All groups share one centre, and each spreads out both ways along 13 directions, with some noise.
(in the rows, 128 means zero)
Known rows, each followed by its group:
[113 105 160 130 168 111 134 101 106 126  76 131 157  92  80 124 101 140
 109] : lufi
[130 111  79 169 162  81 219 139 108 145 159  92 199 143 145  69 122 110
  97] : ruv
[139 120 103 116  85 155 155 121  70 116 138 154 142 140 151 149 112 127
 168] : nes
[129 117  76  92 196 183 151 212 124 131 113 104 133 130 175 113 131 159
 148] : lufi
[102  82 145 136 121 220  71 120  74 124 158  89 147  75 130 139 117 164
 124] : Dun
[159 180 111 121 118 128  56 129 156 104  98 121  85 154 152 150 111  98
 100] : Dun
[164 151 175 129  87 101  78  79 152 156 124  87 130 170 161  91 132 142
 127] : gupub
[ 87  96 147  99 112 166 128 136  95 140 148 151 150  68 112 107  81 142
 114] : Lisit
[119 120 103 111 111 144  92  77  98 113 154 149 106 172 137 128 131 109
 142] : lufi
[151 115 103 125 125 142 120 126 145 134 152 135 128 141 122 175 121 207
 130] : Bugad
[211 132 108 146  95 153 133 112 119 135 132 122 126  97 183 153 175 131
  93] : nes
[148 121  82 164 100 151 181 126 140 156 164 116 148 109 173 206 183 171
 192] : Dun
[149 142 126 147 133 117 139  99 174 160 122 135 159 115 164 155 108 169
 107] : Dun
[102 128 125 129 125 141 142 120 133 128 117 157 138 115 141 140 101 119
 133] : gupub
[123 113 112 125 122 143 113  89 150 121  89 158 136 118 151 182  93 160
 121] : badem
[ 67 146 124 130 160 100 121 108 128 130 147 124 103 149 130 127 112 118
 133] : badem
[124 149  73 135 160 113 133 123 162 120 115 142 110 160 150 168 144 119
 149] : Dun
[143 135 123 164 151  93 136 109 170  88  75 124 144 163 111 167 138 142
 154] : badem
[137 140 111 125 124 106 159 143 109 116 147 128 111 117 139 146 129 146
 110] : Dun
[153 145 133 110 111 110 133 157  67 170 136  92 113  90 106 116 139 117
 126] : Lisit
[ 62 170 101 133 165  64 141 155 156 108 145  56 113 129 133 156 135 143
 183] : gupub
[ 90 115  90 112 139  80 180 129 102 151 171  76 129 142 169 110 152 167
 153] : ruv
[186  93 169 115  42 137 104 112  98 127 124 142 151 112  78 119  87 171
  86] : ruv
[177 118  90 121 107  72 180 150 141 172  67  94 158 156 134 122 127 150
 122] : ruv
[124 159 140 136 173 121  98  98 137 118 142 111  93 156 158 136 164 134
 153] : ruv
[163 134  87 128 139 161 140 110 131 162 128 149 155  89 179 173 109 168
 120] : ruv
[117 105 156 119  73 114 120  85  87 164 142  91 165 168 113 101  95 169
 179] : gupub
[209  95  92 155 108 143 131 113  97 200 147 103 173 119 129 101 139 125
  56] : gupub
[101 166 110 105 128 120 122 117 121 150 142 163 120 142 139 114  91  82
 154] : lufi
[166 136 139 142  96 129 147 144 124 115 123 128 134 109 134 132 141 112
 111] : ruv
[146 108 117 117 117 156 103 123  84 165 118 117 133 119 107 149 112 154
 132] : nes
[153 149 113 110 111 132 125 164 148 188 127 103  94 165 169 129 162 134
 173] : lufi
[146 106 136 167 107 138 141 156 117 129 114  96 132 120 127 141 149 121
 105] : ruv
[171 133 109 155 129 120 168 142 115 125 133  79 170  99 139 123 178 111
 146] : badem
[108 152 131 106 137 100  76  92 171 139 125  89 140 118 119 106 130 123
 168] : Dun
[146 127 119  86 122 115 126 129  67 149 108 120 120 102 106 101 109 115
 112] : Lisit
[158 124 103 138 102 109 186 147 107 139 131 134 125 128 133 171 144 163
 136] : Dun
[162 163  65  99 181 152 145 149 120 166  84  84 142  93 202 148 134 134
 169] : Bugad
[120 189 162  81 139 123  72 179 131 152 133 150  70  64  41 160  99 122
 146] : gupub
[159 125 107 136  98 129 131 120 103 133 104 126 117 192 152 114 155  77
 151] : lufi
[133  98 129 135 113 121 145 118 104 177 171 109 157  98  85  94 159 122
 128] : Lisit
[139 136 128  91 104 105 134 153  52 122 137  83  93 114 138 118 134 138
 123] : Lisit
[152 154 131 144 170  84 150 131 143 169  61 101 155 107 102 131 146 102
 150] : lufi
[147 114 130 164 178 157 155  99  69 121 158 113 137  79 169 133 160 138
  68] : gupub
[ 88 136 116 102 123 106  96  82 114 159 160 109 141 101  89 125 115 118
 171] : Dun
[148 162 182 187 145 147  94 132 207 151  85 119 118 134 156 184 150 148
 137] : Lisit
[164 197 205 179 203  94 187  93 155 160 107 147 181  87 172 163 102 202
 142] : nes
[116 134 165 117  89 190  67  97  86 102 116 166 137  83 127 119  71  73
 110] : Bugad
[123 165 116 113 115 119  49 128 130 102 170  72  79 126 127 117 145 109
 108] : nes
[154 180 160 130 126 134 126 107 129 123 134 151 113  78 166 157 130 132
 119] : lufi
[178 150 154 156 148  93 158 118 167 195  72 127 181 125 117 144 121 154
 157] : Dun
[157 102 121 115  92 145 162 128  82 126  76 163 110 140 115 187 158 136
 187] : Bugad
[134  89 115 148 110 179  93  49 166 158 137 151 157 114 188 161 118 171
  95] : ruv
[144 135 186 132 156  80 138  73 205 133  25 186 139 156 133 135 100 159
 106] : gupub
[203 166 178 162 142 122 119 154 128 130 101  60 162  88 125 102 150 113
 104] : badem
[122 141 152 122 196 115 130 124 163 138 148 150 100 118 145 133 134 188
  87] : Bugad
[127 143  88 146 141  84 155 124 103 179 142  77 135 128 150 107 160  79
 125] : Lisit
[101 112 142 138 138 113 122 138  80 140 159 100 135 112  56 133 109 153
 131] : ruv
[ 83 123 145 135 141  76 219  84 143 104 125 164 162  53 151 146 130 139
 128] : lufi
[187 117 120 139 102 118 130 100 173 180 141 169 111 140 110 156 180 148
 108] : Bugad
[117 109 107 107 130 119  44  50 110 148 146  65 100  73 107 139 176 132
 106] : nes
[ 97 138 117 122 193 149 162 137  75 137 130 148 132  83 156 130 109 116
 123] : Bugad
[193 149 105 143 113 150 140 136  43 170 120 123 145 135 137  92 133  36
 129] : badem
[152  99 119 127  89 153 142 102 177 127  69 190 116 196 174 169 144 139
 161] : badem
[184 170 122 135 145 104 145 116 158 144 144 119 123 100 162 166 161 179
 132] : Bugad
[131 156 135 128 122  94 163 159 147 100 124 116 119 133 139 167 132 180
 173] : Bugad
[106 133 143 118 109  90 142 102 154 100 121 125 110 134 159 133 144 150
 131] : lufi
[164 124  97 165 110 122  66 148 133 198 136  58 139 208  92 101 123 103
 105] : Bugad
[158 131 142 143 102  88 165 115 155 117  62 121 130 125 161 186 131 183
 119] : badem
[118 116  88 122 125 122 150 135 136 130 162 101 125 122 162 134 156 145
 129] : gupub
[196  96 112 123 113 117 134 116 165 160  58 146 138 147 131 135 138 150
  89] : gupub
[124 163 138 130  90 156  88 142 106 104 141  99  70 116 165 172 167  95
 164] : Dun
[131 185  76  79  92  80 133 115 126 105 146 126  89 133 159 128 159  75
 185] : nes
[126 134  84 114  97 141  92 116  91 120 114  13 142 105 199 124 153 107
 177] : Bugad
[141 150 152  88 122 129  87 103 118 134 111 120 105  98 163 118 103 148
  96] : badem
[195 161 106 217  76  97 199 149 168 168  66 126 158 185 222 149 138  59
  85] : Dun
[190 150  91 139 136  60 173 126  92 164  78  84 134 157 168 117 145 115
  96] : Lisit
[140 104 156 138 102 166 105 105 158 151  74 145 149  92 165 150  99 143
  77] : ruv
[137 135 130 147 121 119 138  81 109  87 161 104 108 142 202 104 185  93
 112] : lufi
[136 181 153 109 164 123  88 151 166 141  92  90 103  80 136 143 137 133
 143] : lufi
[104 118 113 139 112 114 180  93 140 107 151 135 157 105 202 123 127 126
 103] : lufi
[111 109 105 122 113 132  98  80  99 203 145  92 128 133 148 158 125 176
 144] : ruv
[116 140 126 129 139 125  85  77 139 102 180 105 129 113 143 141 111 184
 108] : nes
[141 169 134 141 195 151 150 108 117 175 133 145 163  64 183 142 101 142
 130] : nes
[ 92 124 121 136  97  98 132 107 143 114 105  84 118 113 148 164 156 136
 150] : badem
[150 120 119 168 109  93 135 145 199 144  88 102 127 117 100 187 163 148
 120] : ruv
[168  85 109 157 101 130 173 154  77 143 146 110 126 146 113 176 152 192
 105] : Dun
[102 118 149 139 108 113 146 105  92  98 150 105 127 104 144 124 148 126
 127] : nes
[159 161 139 172 123 153 127 128 130 115 135 133 158 155 192  99  98  91
  90] : nes
[110 132 128  97 133 143 172 156 170  94 100 185 127 139 190 130  98 147
 140] : Bugad
[142 140 131 134 101 128 136  90  99 132 122 137 154 165 158 130  95 137
 168] : nes
[140 200 127 108  77 102  62  97 143 139 150 109 126  82 139 119  90  80
 115] : Dun
[145 162  93 121 147 151 115 126 132 153 164 164 105 167 136 135 158  90
 182] : badem
[163 155 143 128 119  66 162 149 131 159  63  79 121 126 125 143 168 123
 172] : Bugad
[148 139 115  96 114 164 130 138 134  94 121 127 111 108 162 129 196  97
 199] : badem
[203 166 134 215  84 118 106 130  91 151 128  62 150 197 148 142 118 108
 106] : Lisit
[162 135 113 155 127 150 124 111 148 125 132  99 170 101 176 115 146 107
 116] : badem
[158 129 111 149 120  92 137 155 115 154 128  86 103 108  80 159 181 118
 119] : nes
[109  98  90 163  91 140 114 154 149 160 156  78 157 139 149 106 110 109
  71] : gupub
[ 84  88 128 127 132 159 136 123  98 107 121 167 111 169 132 142 111 147
 137] : badem
[ 94 157  99 100 173 103 118 124 138 163 138 163 128  81  66 136  97  95
 137] : gupub
[158 181 155 126 115  33 188 142 105 129 153  97 134 138 124  65 151  89
 139] : Lisit
[111  88 126 144 124 134 146 134  78 125 150  93 123 154 139 107 151 136
 124] : lufi
[150 119 138 144 129 104 177 130 122 151  98 140 135 131 119 149 137 156
 133] : gupub
[150 159 143  93 136 106 116 113 164 154 110 160 132 109 121 137 100 166
 136] : gupub
[128 124 124 132 138 104 172 116 112 139 143 147 163 124 115 120 110 139
 134] : ruv
[125 133 128 106 128 135  77 111 120 121 112  92 134  70  96 146 118 144
 140] : badem
[170 153 161 138 126 110 121 118 128 134 136 100 102 128 147 153 169 169
 132] : gupub
[118 140  88 116 116 114 113  77 144 128 138 147 158 166 135 115  95 107
 156] : Lisit
[ 50 128 142 107 152 167 110 116 173 121 119 157 125  84 174 135  99 121
 140] : Lisit
[141 119 153 122 138 105  88 122 139 157 132 109 116 134  68 162 104 228
 123] : lufi
[160 157 109 100 141 107  93 125 165 174  85 112  83 131 124 154 172 130
 154] : nes
[149 129 114 133 106  83 123 107 183 140 139  50 171 138 159  84 168 130
 142] : Dun
[ 79 111 116 141 161 140 127  98  97  78 150 104 137 132 178 116 111 142
  99] : Lisit
[ 85 111 146  84 134 147 147 149 168 162 120 154 120  51 131 148 129 172
 145] : Lisit
[120 113  31 153 147 131 210 136  62 141 186 106 142 108 163 180 166 148
 149] : Lisit
[151 128 104  91 134 176 169 140  87 148  80 185 146  88 164 168  81 159
 145] : ruv
[127 103  74 101  73 189 114 115 125 129 101 176 146 138 152 137 107  81
 166] : Bugad
[190 150 113 119 130 162 119 124  88 151  55 113 154  98 160 162 102 139
 150] : Bugad
[155 185 112 143 102 122 119 101  98 114 169 134 152 168 147 136  78 127
 173] : nes

New rows, each followed by its group:
[178 106 122 168  91 118 168 143 167 119 107 134 146 140 114 162 168 132
 118] : ruv
[ 60 111 150 163  73 118  92 104 138 174 101  84 127 141  97 178 123 116
 176] : Dun
[126 151 144 110 119 135 157 164  71 125 112 127  95 112 147 148 144 121
 170] : ruv
[111 120 104  95 150  99 165 156 130 124  83 125 108 109 130 115 160 101
 129] : gupub
[166 107 108 114  97 143 102 114 137 168  88 134 155 143 118 125  94 135
 112] : gupub
[121 131 128 129 111 129 139 101  98 132 134 150 148  82 109 151 112 121
 140] : Bugad
[104 124  59 127 135  87 140  72  82 163 157 143 108 167 148 169  97 165
 104] : badem
[128  96 120 107  98 106 175 155 143 159  89  96 127 117 142 133 172 150
 158] : Bugad
[220 125  74 136  97 153 154 178 103 137  80 104 145 126 170 140 140 109
 104] : ruv
[ 53 124 109 138 168  95 184 131  67 140 156 104 156 100 103 121 114 109
 164] : gupub
[189 108 141 169  66 129  83  53 131 150 172 106 166 100 102 158 120 181
  81] : Bugad
[183 140 105 125 104 122 179 175 131 163  98 108 127 112 148 168 172 148
 170] : Bugad
[126 152 145 117 157  84 135  81 115 114 114 133  89 121 116 182 164 165
 166] : Bugad
[222 197 142 206 176  79 150 139 136 230 158  97 185 155 124  85 108 106
  68] : badem
[146  75 126 139  65 136 163 111 153 167  58 157 160 141 137 176 116 169
 141] : badem
[140  75  43 146 101 179 134 121  64 145 147  85 167 152 159 153 120 153
 145] : Bugad
[145 181 150 173 163  69 169  78 161 147 119 143 183 148 145 136 111 132
 147] : nes
[207 157 113 140 109  84 143 121 178 128 129 142 135 136 102 166 156 148
 141] : ruv
[164 143 130 140 130 128 141 140 151 113 109 102 145  91 134 155 161 146
 152] : badem
[142 152 141 120 112 101 221 179 110 135  54 138 166  76 135 156 106 129
 183] : Bugad
[118 141 102 118 149 116 113 104  65 186 143  95 120 148 114 145 123 148
 174] : ruv
[188 173  95 187 164 132 132 127 158 168 139 145 178 140 135 140  98 107
  98] : nes
[122 123 134 147 121 128 143 107 125 161 126 121 116 132 163 168 163 152
 149] : ruv
[143 140 128 125  86  65 155 149  37 135 124  68 125 163 113  82 113  99
 119] : Lisit
[128  78  89 149 130 107 128  69 139 182 169  96 178 124 120 121 130 174
  88] : Bugad
[136 105  92 146 122 141 145 135 123 136 126 118 129 147 136 172 150 152
 155] : Dun
[116 117 124 133 108  86 152 100 122 184 124 111 185 112  97  99  93 122
 130] : Dun
[ 96 144 102 152 146  88 112 100 109 116 158 101  78 176 127 184 146 160
 136] : badem
[136 111 163 133 152 102 177  45  96 140 109 151 159 136 158 106 138 153
 137] : gupub
[133 150 138 135 126 126 170 157  81 151 119 136 153 141 133 138  85 138
 157] : nes
[102  59 134  89 109 134 134 107 105 159  91 133 143 111 113  85 126 125
 108] : Lisit
[126 119 138 120 105 108 146 114  68 149 120 115 107  99 160 157  94 188
  71] : badem
[164 161 158 113 184  78 148 142 124 139  92 104 116  88 103 152 138 192
 123] : gupub
[186 132 144 144 110 112 128 130  68 172 125 116 150 128  54 121 117 118
 124] : Lisit
[133 117  88  96 103 142 136  98 126 116 123 149 111 110 175 183 144 171
 151] : badem
[124  83  96 140 103 199 107 160  98 190 155 164 168 117  73 109  65  89
  91] : Bugad
[188 108 162 162 170 176 162 106  90 140  95 211 154 160 105 187 109 198
 152] : ruv
[168 150 151 132 163  73 162 132 141 182  72 158 114 144  83 152 143 142
 137] : Bugad
[111 123 117 139 132 117 153  92  85  93 118  95 139 143 191 132 134 139
 151] : Bugad
[144 123  96 128 161  89 188 119  74 187 125 121 136 180 105 158 137 177
 196] : ruv
[140 139 136 155  93  76 197 153 120 104 133 100 129 114 157 111 173  87
 100] : nes
[ 84 139 146  88 134 136  95 120 145 128 125 120  84 110 157 125 154 127
 163] : lufi
[131 170 121 107 169 110 125 141 125 191  61 129 109 101 119 195  97 163
 170] : ruv
[153 162 154 121 124  81 127 160  72 154 135  71 106 106 102 109 135 123
 111] : Lisit
[154 154  64 108 171  60 167 117  80 127 194 105 128 193  92 115 162 157
 199] : ruv
[141 159 161 129 155 108 141 115  82 139 132 153  93 165  88 167 156 160
 205] : ruv
[102 106 155  96 117 144 102 133 145 151 158 109  97 137 141 102 155 164
 140] : badem
[143 112  76 123 129 128 124 136 104 109 130 106 154 138  94 100 114 104
 117] : ruv
[174  80 133 172 136 165 159 134 106 147 118 134 189 114 127 138  93 183
  63] : ruv
[161 134 113 130  99  99 134 144 122 145 125 102 115 157 112 142 141 153
 142] : nes
[174 151 150 142  91 169 127 197 144 113 148 161 121 126 119 167  95 169
 117] : Bugad
[139 170 154 141 169 108 151 147 159 128 114 165 166 127 133 123  46 169
  95] : Bugad
[ 87 114 136  75  63 137  77 105 117 162  93 131 112  78 107 150  85 126
 138] : ruv
[183 214 176 133 185 124 141 135  52 130 110 113 133  65 149 141 112 125
 151] : gupub
[155 131 155 116 134 148 131 127  70 133 130 125 112  96 123 142 140 153
 137] : gupub
[112 124 129 116  62 131 118 152 102 146  94 100 151  92  93 116 109  62
 164] : Bugad
[231 156 123 133 143 121 139 123 179 106  98  90 170  86 158 129 174 157
 135] : badem
[135 141  76 111 193 155 119 153   4 118 109  92  90 216 117 110 149  77
 207] : ruv
[ 94 148  73 101 105 109 132  94 156 135 176 148 112 142 165 153 136 127
 173] : lufi
[ 88 114 127 131 145 108 141 120 142 149 156  93 144 120 135  91 138 128
 128] : badem
[139 159  75 145 162 127 122  98  85  89 149 109 132 109 153 151 133 103
 128] : badem
[182 124 116 135 122 123 146 121 111 128 119 130 102 169 169 141 169 147
 108] : Dun
[111 154 165 131 143  82 161 129 112 135 100 129 102 131 108 139 151 111
 167] : gupub
[194 138  73  59  21  92  91 167  99 139 107  86  61 153 105 126 164 104
 137] : nes
[179 143 176 129 141 127  80 140 132 184 139 102 122 145  95  89 130 154
 110] : badem
[132 150  96 119  90 153 137 121 112  65 101 161 118  90 158 197 116 105
 157] : lufi
[144 138  84 131 130 106 115 125 229 128  66 111 178 153 129 136 115 122
 166] : Dun
[161  71 132 143 117 109 167  90 172 150 106 126 157 148 181 104 154 178
  59] : gupub
[158 143 126 130 132 142 103 150 110 130 105 108 117 145 126 136 112 138
 125] : lufi
[111  79  96 154  99 154 140  98 129  68  71 106 173 107 147 158 146  97
 154] : badem
[129 127 114 126 115 146  89 123 139 191 151 119 130 101 116  94 140  68
 100] : Bugad
[138 140  96 148  86 124  99  96 146 137 149 114 105 181 141 175 171 126
 179] : gupub
[ 81  87  99 159 115  86 151  94  88 144 135  86 161 123  79 141 138 109
 139] : lufi
[ 89 111 157 119 146 131 188 112 113 109 132 162 133  58 148 148 136 159
 134] : lufi
[121 135 130 142 165 192  73 105 149 127 148 104 130  97 174 161 128 169
 129] : Dun
[106 120 131 114 113 139 151 164  67 141 114 114 131 112 150  85 109  81
 115] : nes
[161 171 188 110  69 128 122  99 161 161 130 173 128 140 183  94 117 107
 142] : gupub
[160 128 103 135  94 118 119 101 150 168 117 109 169 127 145 117 125 111
 123] : Bugad
[129 135 156 130 120  79 129 107 158 143 157  77 113  85 140 133 183 163
 120] : Bugad
[ 99 115 135  59 142  99 134 122 125 126  35 162 110 129 101 104 114 102
 164] : gupub
[165 172 188 132  94 104 123  99 153 150  76 126 165 168 174 103  78 146
 150] : gupub
[158 126  96 119 130  95 136 104  79 166 129  86 151 122 113 101 130 120
 117] : badem
[118  79 140 175 139 162 153 112 137 171 123  96 169 120 145 168 154 194
 167] : Dun
[166 174 115 104 154 158  38 118 115 160 149 126  89 138 108 154 119 146
 147] : lufi
[118 177 101  90  74 122  54 103 141  85 138 132  60 130 179 135 114  76
 100] : Dun
[155 119 127 120  77 177  67 162  93 168 109 112 129 103  61 148 100 104
 142] : Bugad
[145 192 113  89 150 103 115 159 116 133  95 108 115 103 106 157 105 139
 191] : gupub
[187 171 141 162 139 138 119 135 135 120 147 129 130 101 140 153 141 132
 102] : ruv
[136 146 134 118 158 118  74 109 182 161 128 128 114 141 125 113 116 144
  90] : Bugad
[105 167  97 161 126 141 134 121  90 161 182 138 102 147 185 144 132  71
 131] : badem
[173 150 124 140 135 110 118 144  98 157  86  90 129 158 123 115 121 108
 125] : ruv
[120 142 139 113 149 107 139 121 150 140 123 113 101 105 148 123 187 117
 146] : Lisit
[137 116 130 162 150 129 130 113 106 145 156  95 159 114 131 119 132 145
  91] : Lisit
[118 133 141 150 149 162 131 140  55 186 105 101 137 141 133 122 122  92
 173] : nes
[168 146  96 156 185 119 137  78 116 134 110 123 138 122 153 153 158 119
 120] : gupub
[134 155  91 109 114 127 111 117 129 138 125 155 114  97  96 182 131 103
 179] : ruv
[120 159 120 102 160 134  64 125 175 120 149 126 111 113 127 140  88 175
 101] : nes
[118 122 146 187 134 112 134  74 119 126 132 106 132 171 162 142 163 117
 128] : gupub
[192 135  99 203 101 146 163 109  88 124  90 136 155 142 180 200 116 119
  94] : badem
[203 114 164 153 120 134 132 138 113 154  81  90 186 116 127  76 122 119
  86] : badem
[164 136 182 143 129 143 109  91 113 150 156 124 127 123 162 135 127 188
 107] : ruv
[122  74 110 121 102 150 130 137  63 181 200  76 132 108 110 116 154 173
 124] : badem
[150 138 124 134  93 117 108 124 111 157  81  95 138 110  92 152 141  90
 166] : badem
[113 158 146  78 128 128  96 122 104 162 142 143  77 126 157 102 116 119
 121] : badem
[130 117  81 139 153 145 130 162 139 103 159  77 138 122 136 148 165 156
 152] : Dun
[145 130 117 122 111 173 108 174 171  69  90 128 118 107 169 175 111 161
 117] : Dun
[143 126 122 147 136 170 127 137 125 141 118 106 155 103 138 148 143 129
 167] : Dun
[127 134  86 141 132 132 190 148  59 132 178  94 132 107 157 139 175 116
 167] : gupub
[116  55  96  97 121 179 120 162 116 185  58 108 140 148 154  81 116 107
 117] : Bugad
[168 156 139 161 159  87 150 139 138 106 144 110 100 174  95 160 194 155
 162] : ruv
[109 109 127 108  79 174  60 159  41 131 143  75 102 144 110  94  85 107
 112] : nes
[121 114 157 133 135 160 162 131 127 121 124 243 145 127 112 129  58 128
  89] : Bugad
